The rows come from 4 hidden closed curves, with some noise, and rows from the same curve form a group. Each curve winds through 8 dimensions. The rows are also pushed far along 5 directions, which tell nothing about the answers.
Known rows, each followed by its group:
[ 12  -5   7  17   1 -18   7  -3   1 -26   6 -30   8   1   0   5   6  -9
 -12 -10   5  23  29   8  19]  Q
[  2  18 -16  -9   4  31  22   4  10  -7   1  14   2 -24   9  -1  -2 -19
 -28 -32 -21 -13  -3   2  -5]  B
[  0 -17  40   9  -1  -7 -23  15 -17  16  10  18  -2  -5  -2  13  23  27
  20  38 -25   2  -4   2  15]  B
[ -1  11  -9  17  -6  10   7  -2   4 -18 -21  22   4 -14  15   3  -6 -12
  -2 -13  -2   5   6   0   3]  N
[  6 -13  13  15 -11 -14   3  -9   6 -14  19 -21  -4   8   5  21   2  -3
 -15   9  31  -8  19  -7  23]  F
[ -2  -9  -5 -17  13  13 -18  13 -21  43  12  27  -8  -7 -21 -17   7  17
  23   3 -48   4 -31  -4 -17]  Q
[ -8   8 -11   8   1  17  12  -5  11 -15  13   0 -10 -11  16   5  -6 -26
 -22 -20  10   0   6   9   9]  F
[  8  -2   3  23  -7   1   2  -4  -3 -19 -13  16  -1 -14   3   6   3  -9
   0  -6 -21  17  20   4   6]  N
[-17   8  20  33 -19  -7  -5  -8   9 -45 -26 -16   2   5  42  18 -27 -19
   2  10  42  12  26  19  29]  N
[  3 -11   2  21  -5   1  -6   7 -11 -20   1  -6 -14  -2   8   2  -2  -4
   6  10  -2   7   8   7   8]  N
[ 17  -9  -5  -3  13   5  -6   1   2  -5   5  -3  -6  -9 -16 -10   9   6
   5  -9 -45   0   0   2  -7]  B
[-14  19 -22   2  -4  18   5  -4   6  -7 -21  18 -15 -15  13  -5 -14 -26
   2 -22 -13  16  -3  17 -11]  N
[ -2   1  16  -1  -6 -13  -2  12   8  -2  13  -5 -12   4  -4  10  22  12
  -5  19   9   3 -10   8   7]  F
[-13   6   0   9 -21 -13  -3 -11  12 -14 -23  13   7  11  12   6 -11   3
   6  13  32   3  -4  -5   1]  B
[ -3  -5  20   1   7  16  -4  25  -1   3  24  -3 -22 -18   7  18  18   5
  -1  18  -8 -20 -13  21   5]  Q
[  1 -15  17 -10  -2 -20  -8  -2   3  10  13 -15   9  11 -10   2  20  13
   6  22  -4   3  10  -3  -7]  F
[ -6   0   8   7  -7  -8 -12   8  -1  16 -12  15  -6  -4   7  11   7   6
  15  16  -7  10  -9   4   2]  B
[ -4  -6 -25   7 -15 -27   4 -30  11  -5  -7  -7   7  27  -8  -7 -14  -6
  -3  -3  43  13   9 -21  -7]  N
[  3   8  -8  -6   1  12   4   6  -8  -3 -20  12   9 -11  -5 -10  -9  -1
   8 -13 -23   1   0   0 -16]  F
[ 13 -16  -2  -1   9   3  -3   2  -5  14  12  -1  -2  -9 -14   4   4  14
   3   0 -22 -16  -7  -3   2]  F
[ -7   2 -11 -19 -12 -13  -6  -2 -11  25  -9   1   4  24 -18  -8 -16  13
  17   7  26  -3 -19 -22 -18]  B
[-12  10   0  -2   3   1  -3  -5   8 -11  -4 -11  -9   7  12  -4  -6  -5
   3   2  23   0  -6  11   5]  Q
[-13  10 -21  -3  -2  -2   1  -7   9   4 -13  -6   1   5   4  -5 -18 -13
   8 -12  23   4  -6   3 -14]  F
[ -1  16   9  -9   9  13   8  11  10  -7   3  12   1 -11   1  -1  16  -2
 -10  -7 -13  -9  -4   8  -3]  F
[ -8   2  -1  -5 -12   0   4  10   0   4  18  -1 -15   3   1  12   4  -2
 -10   5  27  -6 -16  -5   2]  F
[ -2   4  -5   2  -4  10   8  15  -3   7   2  14   2 -14   2  10   5  -4
  -1  -3   7 -13  -6  -5 -10]  Q
[  7 -36  23   0  -1 -11 -22   5 -13  27  38 -11 -13   5  -9  17  21  23
  11  37  -5 -15  -4 -10   8]  N
[  3  -9  24  11   5 -18 -13 -15  -1 -10  11 -18   3  13  -3   2   2   1
   2   1   5  19  20   2  28]  Q
[-11   7  20   2  -5   8  -4  18  17   1  16  12 -15 -11  14  29  15   7
  -7  16  15 -29 -22   9  12]  B
[-11  17  -4  -6  10  18  -5  19  16  -3   0  12 -22 -12  10   4   6   3
   5   1   2 -23 -35  16  -4]  B
[  7  -5 -13   5  -1  -7  -3  -1  -1  -7 -24   7  -1  -4  -7 -13   8  10
  17   9 -19  11  -3   3 -16]  B
[  2   7 -26 -10  -4   9  10   3  -1  -5 -20   7   3  -2   3 -17  -7  -1
  -2  -7  -4   3 -14  -5 -16]  N
[ -4  15   5   3  15  16   6  15   0   6  -7  13   2 -18   9   7   6  -4
   2  -4   1 -14  -2  13   1]  B
[ -1  -3 -10  -9  15  11 -13  -3 -10  11  -8  13  -1   0  -7 -24  -2   9
  21   0 -25   0 -15  -2 -14]  B
[  6 -11  -5   7  11  -3  -5 -18   7   5  -1  -1  11  -1  -1  -4  -1  -1
   5  -3 -12  -6  13  -6  -3]  N
[  0   1   8   5  -2   1  -7  -3   4   0 -12  -1  -6   1  16   8   0   0
   3  12   4 -11   3  -1   6]  F
[ 10 -11  26  19  10 -11  -8  -3   2 -16  15 -11   8   3   5  10  10   5
  -6   5  -4   3  20   2  30]  N
[ 11 -11   1 -11  -7  -1  -2 -12 -10   9 -12   2  21   0  -7 -11  -6   8
   3   1 -37   7  14 -13 -11]  B
[-11   2  29   8  -6  -6 -17  16   9   9  -6   8 -17 -14  17  27  14  11
  15  28 -11   0 -11  26  14]  Q
[ -1   1  -7 -11  14  18   5 -10   4  15  40   6 -10  11  -6  -3   1  -4
 -24 -16  28 -33 -18 -24  10]  F
[-14  16 -15   4   2  -5  -2 -14  28 -20 -17 -20  -4  10  23   2 -19 -17
  -3 -11  36  -1  -1  12   5]  B
[ -5   9 -22 -25  13  13  15 -20  17  21  37  -2  13  16  -5  -8 -11 -11
 -34 -36  36 -29 -16 -31   2]  B
[ -3  11  14  -6   2   3  -7  14  -2  10 -15  18   1  -9   5   7  15  13
  13  13  -4  -8 -16   1  -1]  Q
[ -5   4   3   1  -8  -8  -1 -16   4 -21 -20 -11  17  12   6  -5 -22  -3
   4  -2  18   8  15   0   2]  N
[ 10  -3  -8 -11 -11  -5   6  -8  -1   0 -24  10  13   2  -9 -11   7  10
   6  10 -18   2   7 -13 -24]  F
[ -9   6  -2  -1   8  -5   1 -19  14 -16   3 -24  -1  15   9  -7 -11 -11
  -8  -6  37  -2   6   5  12]  Q
[  9 -11  -9  13  -2   4   1 -10  -6 -15 -21   1  -1 -14  -1  -4  -3 -10
  15   0 -23  10  27   6 -18]  Q
[ 20 -17  16  -2  13 -18  -2 -10  -2  -3  12 -34  23   5 -11  -3  12   3
  -4  -4 -23  10  34  -5  10]  F
[ -1   1 -34 -19  10  27  10 -14   1  18   7  26   2  -5 -16 -25 -10  -9
  -6 -25 -26 -10 -11 -11 -31]  N
[-14   9  20  12 -11  -7  -8   0   9 -10 -17   7   4  -5  19  13 -10   0
   5   8  -4  19   4  23  17]  Q
[  0 -14  30  -4  13   2 -24  12 -12  19  26  -7 -16  -2  -4   3  15  15
  16  20 -34   2  -6  14  12]  N
[  1 -10  -4 -11   2   1  -3 -14  -2  19   8  13   8   3 -16  -5  -2   8
   6   0  -3 -12  -2 -18 -12]  N
[ -5   9  17   8 -15   1  -2  23  -4 -13  -2   0 -24  -9  16  18  12  -2
  -1  16   4   8  -7  15  14]  F
[  3   7   3  -5  -1   7   9  -4   6  -4  -2  11   7  -8   4   3  11  -1
 -12  -4  -1  -6   0  -7   4]  Q
[ -1  -6   6   0   1 -10  -8  -2  -8  14  23   3  -7  11 -17   1   6   6
   3  -3   9   8  -9 -12  12]  Q
[ 11  -4   3   6   1   1   6   0 -10 -17   0  -5   8  -8  -3  -8   5  -6
  -7 -10 -23  22  19   3   7]  Q
[ 17 -10   8  -9  -6   1   1  10  -7   3 -13  14   2 -13 -12  -3  25  19
   8  22 -45  -5   4  -5 -20]  F
[ -1  -5 -13   8   4   1   0   2   1  -5  14   0  -9   9   0 -10   0  -3
  -8  -1   5   4  -8  -1   0]  N
[-19  17  17  -1  -7   5 -15  14  -2   3  -6   5 -14   3  19  11 -12  -3
  11   6  10   5 -17  12  13]  B
[ -8   4   4   2  -2  -9  -5  -7   3   2  -8   5  12   2   2  -2 -11   1
   4  -6 -10  21   3   8   8]  Q

New rows. What belongs after each?
[-12  12   6  -7   4   5  -2  19   9  20  22   6 -15   2   2  22  -1  15
  -5   4  41 -34 -44   0  18]  F
[-18  26 -29 -17 -10  -5  15  -9  20  15  -7  19   7  16  -3  -3 -11  -3
 -14 -20  56  -6 -36 -21  -6]  Q
[ -3  -1  -8  -2   6  19   1  -2  -7  -2   9   9   1  -1   4 -11 -10  -6
  -4 -11  -1  -9  -6  -8   0]  N
[-21   4  21  -2   3  -6 -16   0  12   9  17  -8  -3  20  15   9  -9   7
   4  19  37 -16 -15   7  15]  N
[ -1   9 -26   0  -2   2   7  -7 -14   5 -33  11   7   1  -6 -19 -20 -12
  15 -17  -1  17   6  -5 -21]  B
[-15  17 -32  -2 -11   4   1 -14   9  -5 -30   1  -6   8  14  -8 -33 -22
   8 -20  19  10  -5  -1 -17]  B
[ -5  15   8 -18   6  10   7  13   6  15  19   9   5  -1  -5   7   6   7
 -16  -7  16 -27 -24  -8   7]  B
[ -5  -2  17   7   2  -3  -6  -7   7  -2   5   0   5  -6   6   7  -2  -1
  -3  -1 -16  12  10  14  18]  Q
[  1  -2  -5  -2  -6  -3  -6   1  -4   7 -24   3   2  -2   1   1  -9   8
  20   9  -5  -6  -3  -3 -14]  F
[ 21 -18  -8 -19  14   6   1 -21 -11  18   7  10  18  -1 -26 -24  16  12
   0  -8 -38  -5   7 -29 -14]  Q
[ -1 -11  10 -10 -13  -8 -11  10 -17  18   8  -4  -8  10  -8   4  11  12
  14  25   2   0  -6 -14 -12]  F
[  2   4   8  30   1 -11   1  -4  16 -19  -7  -8  -3 -12  19  21   7 -17
  -7  -7   2  15  24  18  22]  B
[ -3   7   8 -11   3   6  -7   7   3   0  19  -3 -10   5  -4   2  -1   5
  -6  -7  -3  -7 -19  -3   9]  B
[-11   5   2  -1 -21  -3  -3 -12   3  -5 -27   7  14   6  18   1 -20  -3
   4   7   7   7   7  -4  -2]  B
[ -7  -5 -13 -16  15   9  -7 -10  -2  19  25 -11  -5  13 -10 -11 -13  -2
   4 -10  21 -20 -15 -11  -6]  N
[ -4 -11  40  16   3 -16 -23   4  12   3  15 -12 -15  -8  13  31  22  10
   8  29 -10   0   7  25  30]  Q
[  6 -17  14   8  22  -5  -7 -16  10  -8  45 -44  -9   5  -4  12   1 -12
 -11 -11  16 -12  26   8  24]  N
[  4  -1 -26 -12 -10  13   1  -4  -4  -2 -12   4  -9  -4  -9 -14 -14  -5
   5 -11 -28   4  -6  -6 -25]  B
[ -8   6  -7  -1 -14  11  -3  12   0  11 -18  32 -21 -20   4   8   9   1
  14  10 -24   6 -20  11 -15]  Q
[  3 -21  13   3 -14 -20 -17 -19 -13   7  -6 -16   0   8  -4   8  -6   4
  22  16  -1  18  22  -7   7]  N
[ -1 -14   5  11 -14  -8  -6 -13   0  -4  -3  -5  -5   0   8   4  -1  -7
   2  12 -12  18  20   6   2]  N
[  6   7  -9 -10  10   9  13 -11   6 -18   7  -7  -2   1  -9 -16   4  -6
 -15 -17   5  -2   0  -3   2]  Q
[-12   6 -14  -3  -6   3  -5  -9   1   8 -18   6  -6   3   2  -1 -17  -7
  17  -3  20  -3  -7  -3 -13]  N
[ -9   2  -5  -9   6   4  -7  -4   3  20  10   3 -11   3  -8   5  -4   0
   9  -5  18 -14 -16  -5  -4]  N
[  5 -24   0 -12  -1 -11 -13  -4  -7  21  19   0  -4  14 -19  -8  13  25
  11  23  -3  -8 -17 -19  -9]  B
[ -1   6  -1  10 -16  -2   4  -5   0 -18 -12   3  -8   5  12   4  -9  -6
  -9   1  20   7   1  -3  13]  F
[  8 -14   1  -5  20   1 -10 -11  -1  25  28  -2  -4  -2 -16  -2  13   2
   2 -11 -20  -5  -1  -9   6]  N
[ -9   7  -5 -10 -11  -9  -4 -26   7   3 -17  16   6  16  -6 -11 -12   7
   5  -1  12  12 -10 -12  -1]  Q
[  1   4  -5  -6   4  -5   0  -3   2  -3 -18   1  11   3 -10 -13  -4   8
  10  -2  -5   4  -3   2 -11]  Q
[ -4   3   1  -5  11   6  -9   4   3   6  -5   1   4   1   6  -7  -3   8
  10   5  -3 -13 -14   3  -3]  N
[ -5  -7  10   2   0  -7 -12 -10  -9  -2  -5  -9  11  11   7 -10 -11   0
  10   6  -3  19  12   2   9]  Q
[  1   2  -4  -3  15  -9   7 -10  15  -7   9 -18  13   8  -7  -4  -3  -1
 -10 -15  20  -6   5   2   6]  Q
[  0 -14  -7  19 -13 -11  -3  -9   0 -12  -7   2  -8   5   1  -3  -1  -6
   4  11  -9  21  15   4  -6]  N
[-11  19   8   1   7  13   4  18   8  10  21  20 -12 -10  10  15  13  -5
 -17 -10  19 -12 -26   3  20]  B
[  2  -6  10  -2  -9 -10 -14  -2 -14   7 -19  -5   1  -1  -1   4  -1  12
  24  13  -5  11   1  -4   4]  N
[  3   0   4   7   8   8  -8   5  -1   6  -3   9 -11 -19   5   7  10  -3
   8  -4 -30   5   1  11   5]  N
[  5  20 -19   9   4  17  18  13   2 -22  -5  15  -7 -17   1   0   1 -12
 -14 -30   8  -4 -11  -2   2]  N
[ 10 -10 -12 -13  -3   1  -5 -14  -9  -8 -19  -8   9   5  -4 -27 -11   3
   7  -2 -38  18   8  -5 -15]  B
[  1 -13 -13   6  -1  -1   1 -21  -4  -2 -14  -4  19   2   3  -9 -15 -11
   8  -4   2   3  25  -9 -14]  Q
[-15  20 -29   5  -9   9  10 -18  13 -27 -49  10  10   1  23 -20 -35 -24
   2 -17   4  18  10  12 -19]  N
[-16   9   0   2 -15  -7 -11 -18  10  -2 -34  14  -2   4  14   0 -14  -1
  17   9   3  18  -3   9  -2]  Q
[-15  17   7   4 -17  10  -5  14   4  -1 -39  38  -7 -19  17  11  -3   4
  19  18 -16   1 -15  17 -14]  N
[ -6   1  -9  -8  12   8   5   6   9  10  22  -8  -3  -1  -3   1   0  -3
  -8  -8  17 -19 -13   4  -4]  Q
[  2 -14  -1  -8  30   9  -1 -15   4  16  70 -19   3  19 -13  -3  -1  -4
 -28 -21  34 -34  -6 -25  23]  N
[  1   4   1   6   4   9  -7  10  -1  -3 -23   8  -5 -18   8   6   1   4
  19   6 -15  -8  -4  12  -6]  N
[ -7 -12  51   1  -1  -3 -26  22  -8  22  21  12 -11 -11   2  23  20  28
  17  37 -36  -1 -13  21  22]  Q
[-18   3  13  13 -11 -29  -7 -20  14 -14   1 -27  15  27  11  14 -29  -3
  -1   1  63  11  10   3  31]  F
[-13   5 -20 -12 -20  -5 -11  -4  -7  25 -51  33   9  -1   2 -16 -15  12
  34  17 -24  20 -20  -2 -35]  Q
[ -9   5 -18 -21   7   0   5 -15  -9  33  13  -9  12  25  -8 -14 -23  -7
  -4 -18  41  -8  -8 -26  -6]  B
[ -6  10   0   4  -3   5  -6  -3  -1  -8 -13  -4  -3   2  13  -4 -18 -14
   3 -12  -7  17   7   7   7]  B
[  5  -9   7  -3  10  -6  -6   4  -7  20  37   3  -6   3 -24   4  15  10
  -3  -8  -5   3 -12 -10  13]  Q
[-17   4  -2 -18  -6  -9 -11   2  -6  38  -2  -1   0  22  -1   4 -14  10
  18  17  44 -19 -23 -14 -11]  B
[  7   7   0  -4   4   0  10   5   4  -8  -2  -7  10 -10  -1  -3   5  -2
 -11 -14 -19  12   4   9   5]  F
[  0   1  13   7  10  10   1  11 -12  -1  21  -1 -10  -5  -2   5   4  -5
  -3  -3   6  -6   2   5  13]  B
[ -3   3  -7  -6   0  12   3   7   0  -1  17   1 -16  -1  -7   1  -2  -2
  -5  -6  13 -17 -15  -4  -5]  B
[-19  25 -19 -12 -16  -4  11   6   8  -4 -27  15   5  13   0  -6 -17   3
   3  -4  49  -1 -29  -6 -15]  Q
[ -2   5  -9 -14  -4   4   7  -3  -3   4 -12   6  10   6  -6  -9  -8   6
   3   3  17 -14  -8 -11 -16]  B
[ -4   3   7  -3  -7  -1 -13   2   2 -15 -14   3  -4   7   3  -7  -4  13
  15  14  -4   2 -12   4  -2]  B
